The first 6 rows are patterns. Each new row is the sum of 2 different patterns, raised or lowered, with some noise. Before adding, each is slid sideways (what falls off one end comes back at the other) and multiplied by a number that may be negative. Names go in the order of the patterns.
In the rows, zero is written as 128.
Some rows, each with the names of its patterns after it:
[158 137  97 128 138 103  77 136 134 124  77 167 121 116 142 135 128 140
 123 149 122 116  75 101 131  75 148 124 127 115  75 132 129 134 138 131
 149 114 119 111 131 132 123 139] | C
[ 89 127 137 164 129  94 138 119  82 111 121 163 170 154 127 146 126 101
 122 133 140 133 137  86 126 101 120 161 117 115 127 126 133 150  89 170
 111 117  84 144 109 119 127 119] | B
[173  86 130 122 146 130 106 140 144 123 144 158 118 130 141 130 140 150
 144 109 131  96 129 141 145 106 115 126 134 140 145 120 130 106 119  77
 131 153 132 132 152 141 121 125] | D
[141 123 122  96 124 153 170 130  82  93  75 108 129  75 127 108 129 123
 150  91 125 129  90 127 123 129 135 139 131  98  90 115 105 106 109 127
 151 130  92 113 134 120 129 124] | Q
[131 116 112 124 156 147 119  75 112 132 150 101 125 127 143 126 126 153
 128 119 134 143 123 111 104  87 132  86 128 131  85 133 172 110 181 128
 128 123 132 165 120 137 107 128] | Z
[107 144 103 128 144 121 126 137 135 144 118 122 130 147 128 123 121  75
 108 140 128 116 127 113 163 120 165 107 181 136 133 134 181 119 125 131
  96 145 126 142 127 108 128  95] | E

New rows, each followed by the names of its patterns:
[107 110  96  88  87  87  83 108 113  93  43 107  98 113  73  96 106 101
  90  97 105  82  96 100 100  94  83  74  66 108  72 113  98  66  93 134
  93 130  95  91  85 103 118 104] | D Z
[124 118 145 115 114  99 112 120 120 127 109 131 113  98 114 110 116 130
 146 119 119 131 136 111 117 125 148 100 104 124  99 110 131 106 117 105
 120 127 156 118 134 141 103 103] | C B
[124 132 124 105 121  89 111 129 135 102 128 123 117 128 136 112 125  83
 112  58 128 115 118 119 136 106 114 115 155  95 112 112 126 119 107 128
 144 122 125 153 108 112 132 120] | D E
[116 138 105 120 108 118 120 135 113 103  82 107 144 104 131 143 120 113
  99  90  97 112  96 109 135 118 119 108 129 108 132 114 130 110  86 123
 122  97 131 109 100 132  85 133] | B D
[129 132 101 132 161 125 120 114 105 109 132 135  78 121  79 120 131 145
  81 105 115 109 131 133 110 124 102 111  55 107 136 113 114 134 131 122
 118 148  71 123 108 137 119 103] | D Q
[ 97 122 117 107 107 103  98 104 114 102  99  85  53  88 110  96  93 107
  98 151  93 154  83 151 127 104  89 159  71  98 104  74 116  85 117  98
  93 100  69  88 123  82  90 109] | Z E
[172 179 145 178 176 185 183 136 126 142 133 165 135 166 152 149 165 172
 152 160 163 149 171 161 152 158 174 188 155 142 148 163 153 153 158 176
 165 134 158 170 157 158 165 177] | Q Z
[116 145 137 105 143 147 155 169 145 167 121 114 158 122  97 139 107 155
 141 120 127 121 140 137 150 147 134 144 130 139 139 156 147 142 128 103
 113 156 107 141 118 142 138 138] | Q Z
[166 169 133 149 148 168 164 133 156 133 149 168 140 167 169 148 160 170
 160 162 141 137 161 156 157 156 135 123 161 158 180 149 157 146 182 166
 180 148 188 163 163 159 188 150] | Z E
[167 136 156 183 160 138 144 178 168 151 141 186 116 151 140 139 144 170
 140 127  93 144 192 211 208 159 181 173 147 160 153 186 122 173 141 136
 174 130 158 150 149 133 138 173] | C Q
[158 140 115 139 135 134 148 128 141 153 128 141 149 161 154 121 115 142
 176 157 164 146 104 153 149 150 133 143 119 181 137 165 145 177 148 144
 140 170 132 153 161 125 163 150] | Q E
[129 146 150 119 144 144 143 121 116 145 172 141 140 135 146 137 141 129
 141 145 129 129 142 122 128 143 150 141 155 133 159 139 141 156 134 104
 141  89 137 143 140 135 124 144] | D Z
[119  78 103  98  73 100 104 103 104 106  84  74  81  92  82  84  82 112
 113 115  69 110 107  99 103 117 106  96  97  68 104 119 134 101  62  77
  52  79 106  54 100  92  98  96] | Q E
[123 119 114 122 105 125 139 131  97 114 123 111 102 131 120 118  88 136
  97 116 136 126 122 135 122 127 115 131  80 109 118 102 130 111 125 120
  93 130 131 120 125 127 131 118] | C D
[179 135 169 117 126 185 131  84 150  78 130 122 138 128 109 138 110 129
 128 149 157 170 142 101 134 138 189 145 128  98 173 132 131 133 131 134
 104 126 132 120 130 151 151 162] | Q Z
[139 113 101  90 100 168 142 151  60 135  80 104 123 120 109  97 122  84
 150  85 124 116  68 115  83  99 136 103 120 106  78 104 105 105 114 106
 129 121 105 106 117 104  69  96] | Q E
[ 76 118 113  71 130 121 107  89  58  78 115  79 117 116  86 107 146  84
 160 113 109 113 132 149  86 119 100  97  84 106 101 106 106 153  99  58
 105 119 131  94 107 123 121 102] | C Z
[113 132 137 115 164 115 164 116 102 142 111  96 103 118 120  68 161 120
 131 101 114 138 101  89 118 120  89 120 129 132 111 103 101 129 113 119
 151 110 102 103 130 131 108 114] | C D
[145  96 103  67 136  76  90  90 101  73 101 123 164 114  49 114 105  43
  47 106 142 140  86 137 115  94  93 105 111 127 105 130  62  94  34  75
 138  50 110 101 103  98  80  73] | C B
[ 63 122  92 111 119 134  70 101 136  48 108  99 120 115 103 119  93  71
 107 106  82  91 115 129 118  90 103 101 103  87 106 128 115  87  71 101
 133 152 121  62  79  47  85  75] | D Q
[153 158 107 164 175 147 173 150 149 128 166 174 150 182 166 132 167 171
 144 186 159 142 142 161 174 163 154 136 147 169 162 214 180 184 157 150
 157 168 116 155 135 177  89 180] | D E
[110  93 118 140 132 169 124 136 130 112 137 115  79 123  67 104 121 122
 109  73 122 110 135 148 123 115 127 125  91 107  99 161 104 124  62 130
 113 111  68 122 117  92 137 111] | Z E
[164 170 134 163 183 150 176 135 148 163 157 165 150 153 139 141 154 146
 157 149 150 137 143 147 159 180 172 133 175 149 167 148 150 150 168 146
 152 175 147 143 135 123 145 125] | Q Z
[115 129 124 113  82  78  98 110  94 106 115 120 118  85 100 119 103 104
 125 107 114 112 101 102 142 152 115  77  96  67  91  99  64 125  92 118
 125 138  82  96  97  69 112 101] | B Q
[123 110  96  83 106 100  98  90 116 105  77  98 106  94  93  87 110  97
 127  74 118  93  92 103  96  71 105  75  90  96  95  94  81 101 101 116
  90 103 102 100 101  80  82  98] | Z E
[154 134 149 157 155 133 122 133 156 222 171 132 128 172 148 155 110 152
 120 140 106 146 136 130 110 163 164 173 164 163 145 133 176 155 112 181
 119 133 161 149 131 123 151 133] | Z E
[136 124 133 120 112 114 129  99 128 137 108 139 186 128 173 145 133 122
 141 167 123 139 108 138 139 123 112 130 160 154 151  97 114 138 159 111
 138 117 149 115 140 131 130 124] | Z E
[104  95 121 111  85  95 103 126 114 152 133 108 110 102  98 127 111 125
  75 114  78 104 106  94  62 117  97 106 140  89 102 101 119 140 133 134
 152  96 129 133  93  87 121  69] | Z E
[139 158 124  95 128 172  96 119 137 106 110 121 122 124  94 110 129 183
 140 119 187 103 124 105 114 161 111 109 112 118 116  94 126 124 132 131
 113 132 110  77 112 153 118 110] | C B
[146 133 183 159 159 177 201 166 152 156 207 132 160 159 131 126 160 121
 163 141 136 173 235 171 190 206 139 157 161 193 200 160 143 153 150 148
 128 168 184 186 149 119 151 152] | C Z
[128 114 133 102  85 145 105 145 140 120 137 148 136 117 105 132 173 155
 126 107 145  94 114 125 129 122 107 119 161 118 143 118 181 154 166 130
 200 121 124 165 102 106 142  96] | Z E
[168 172 202 209 154 138 157 179 154 152 207 184 184 137 133 150 156 125
 159 211 169 152 178 204 152 189 170 227 136 148 182 159 158 166 149 154
 172 138 187 219 219 151 224 152] | C B
[137 127 128 116  99 120 100 120  93  91  86 141 119 130 123 130 102  94
 126  84  61 136  85 107 115 119 110  69  88  90 142 109  91 114 109 104
  67  87 109 164 114  76  49 117] | Q Z
[212 116 154 153 173 195 147 170 146 138 156 145 160 146 148 121 152 125
 143 131 113 182 186 131 212 194 146 143 158 222 116 165 146 143 149 143
 131 154 156 171 155 156 163 151] | C Z
[115 166 120 118 127 130 169 127 164 109 113 127 114 101 117 152 144  95
 108 114 134 134 107 138 118 128 129 117 129 133 120 124 138 116 101 101
 106 128 113 127 123  85 144 169] | D Z
[200 162 144 138 167 160 202 138 157 154 156 105 146 156 182 100 160 151
 144 179 122 162 146 163 168 149 185 162 118 167 172 137 152 170 177 141
 133 164 190 125 139 160 148 153] | C E
[158 158 189 200 114 178 146 155 160 167 155 150 153 165 184 205 184 168
 213 151 154 155 179 231 171 161 151 170 164 149 169 172 179 151 163 174
 152 135 160 197 176 178 181 224] | C Z
[127 103 127 153  89 155 114 127  80 100 162 141 145 166 149 148 123 172
  86 142 134 149 146 139 154 128 132 159 148  91 145 154 136 110 186 146
 110 149 112 138 158 150 132 120] | C D
[121 110 132 110 148 107 113 102 131 118 126 117 118  95 118 104 140 133
 108 129 128 105 112 118 156 122 135 119 137 121 101 124 130 125 132 137
  99 121 117 120 141 126 122 113] | B D
[139 142 134 116 136 131 128 129 149 138 130 132 120  93 100 158 151 155
 112 150 155 123 148 132 133 122 148 141 125 144 100 117 130  95 136 125
 145 143 108 144 142 143 135 117] | C Q
[ 99  83  81 100 133 123 125 104 120 107  90 102 100 101 105 103  67  97
  86 109 131  86  92 108 100 109 122  81 137  91  87  73 128 109 101  88
  87  58  99 113 112 106  74 114] | B Q
[103  88  98 106  96  54 109 112 150 107  72 122 105  64  78  93 146 168
 139 104 116 114  81 101 106 119 112 107  64 107  78  93 141 102 103 120
 103 126 129  67 165  88  80  69] | B Z
[ 95 116 108 111  90 102  97 110  69  67  84 102  44 121 103 100 110  64
 106  97 107 118 104 132 105  90 105 103  96 101 109 116 105  75 107 111
  87  63 108 109 104 101 136  94] | C E
[119 138 130 139 106 125 132 166 129 100  85  84 149 164 170 133 124 159
 150 134 151 114 144 162 131 128 195 119 128 126  96 128 121 161 157 120
 146 119 126 136  88 123 166 131] | Q E
[112 120 113 132  92  97  98 120 111 101 112  98 103  93 107 108  88  62
 132 107 124  61 166 106 102 120 142 101 113 106 105 114  96  78  88  97
  69 103  93 115  85  69 119 105] | C E
[154 140 113 113 153 185 144 103  99 161 108 147 118 134 130  81 137 143
 131 125 140 161 151 170 123 177 136 129 184 145  96 136  83 140 121 112
 134 102 140 100 175 131 125 153] | C Z
[159 121 112  67  68  82  92  90 109 125 103 102 102 113 118 139 126 128
 109  97 111  93 113  77 101  85 142  66 100 117 140 101 120 111 111 120
 141  90  87  78 133 144  94 100] | B Z
[109 141 115  96 113 108 109 107 110 126 143 111  87 111 117 109 153 133
 104  95 142 113 129  76 120  91 126  59 108 103  95  71 120 111 112 135
  88 109 110 112 145 114 137 123] | D E
[151 171 172 161 148 164 163 184 152 155 161 171 165 178 158 163 147 128
 149 165 148 151 171 170 168 178 155 178 175 158 193 157 122 172 136 159
 160 161 149 154 146 161 175 177] | B Z
[148 177 140 152 198 169 165 120 112 131 149 124 149 188 157 143 149 166
 142 186 155 197 141 124 166 158 149 152 142 134 178 114 170 183 201 137
 188 151 153 160 192 174 142 118] | C B
[196 207 139 120 157 155 162 161 209 170 143 125  88 114 172 117 158 195
 154 150 154 158 164 184 153 181 180 126 161 162 107 140 162 135 179 118
 157 200 189 174 152 213 165 170] | B E
[ 35  36  41  83  76  67 118  88  87  78  99  66 130  93  99 100  59 104
 107  99  96  73  52 123  42  96  93 133  88 110  82  87 104 126  94  82
  64  90 121  66  98 148 129 100] | B Q
[130 153 148 152 179 198 154 164 184 122 155 149 150 179 133 154 147 139
 133 134 161 159 196 160 138 151 149 129 150 146 154 115 180 145 137 139
 145 146 128 155 153 162 130 151] | C E
[167 143 167 149 148 173 150 133 162 105 149 152 143 128 130 155 141 141
 162 144 150 164 155 131 141 152 189 156 142 114 155 150 129 147 148 150
 129 127 157 144 142 156 159 172] | C Z
[137 109 173  90 100 137 119  53 125 127 155 188 138 133 135 131 126 126
 162 156 123 158 100 118 117 126 150 118 109 138 133 133 134 102 168 124
 165 112 134 117 133 131 136  74] | B E
[174 152 175 117 156 175 200 175 113 146 122 128 176 106 147 144 160 146
 175 112 163 164 120 145 154 164 170 206 174 122 121 154 137 147 116 162
 156 175  88 139 161 147 122 161] | Q E
[139 106 121 133 136 141  98 115 120 126 109 112 127 132 128 118 130 123
 112 111 122 134 114 108 118 143 103 119 124 126 104 141 120 134 118 122
 115 124 124 122 131 137 133 122] | C Z
[ 68 115 116 120 100 109 110 104 118  86  86 116 147 111  97 104 131 132
 110  90 101 125  96 112 114  96  88 119 123 144 149 139 143  95 105 144
  91  64 131  67  83 136 115 111] | D Z
[100 124 100  95 142  67 143 104  93 108 131  93 104 142  88 112 136  95
 100  80 106 107  75 111  71  91 111  74 106 112 116 110  85  96  91  92
  91 117  91  40  98 148  92  82] | C E
[ 82 132  94  85  98 149  71  98  97  71 115 108 100  98  83  88  70  80
 115  81 105 116  82  86 105  98 106  85  95 110 118  86  90  96  48  82
 110 104  87  97  75 130 103 150] | Q E
[113 106  73 120 113 115 110 120 122 104 110  85 122 139 105 151 146 126
  85 118 141  92  72 118 123 115  64 149 109 118 139 121  98 122 115 146
 102 105  66  98 121  66 148 114] | C Z
[110  94  77 104 112 109 119 125 131 116 113  85 124 113  96 123 139 114
  75  99 127  90  58 106 116 108  62 179 114  92 123 123 110 129  83 135
  83 110  25  78 109  55  97 111] | C E
[ 66 117 110 108 131 103 117 108 111 126 114 135 116  97 145 112  95 128
 134 102 103 101 140 100 112 100 106 112 116 152 130  95 114 127 133 134
  82 139  72 131  69 110 128 105] | C E
[149 150 160 171 182 170 147 165 149 153 161 173 160 182 147 149 159 153
 134 152 166 164 163 193 150 161 155 158 179 132 153 139 161 111 159 154
 146 127 156 148 147 185 146 176] | D E
[ 97 132  90 111 118 144 114 102 147 120 145 137 133 149 136 130 110 127
 138 169 140  95 101 157 133 124 118 123 154 108 153 126 157 125 137 149
 182 157 126 166 112 139 162 133] | Z E
[ 96  85 105  70  99 117 133  96 115 111 106  98  94  93 112  89  89 112
  89 100 104 103 101  99  81  67  67  87 124 126 130 104  90 126  91 121
  93 108  83 104 100  97 118  96] | B Q
[123 139 154 114 130 128 119 130 127 129 130 140 126 128 138 126 103 123
 128 127 125 146 144 117 123 131 158 111 126 132 108 118 105 120 137 116
 130 142 159 137 122 172  98 128] | C D
[172 194 189 122 181 162 129 139 155 126 161  72 185 145 144 161 133 159
 156 163 170 146 150 117 130 134  94 174 187 163 138  91 173 156 157 149
 155 171 122 145 142 150 145 152] | C Z
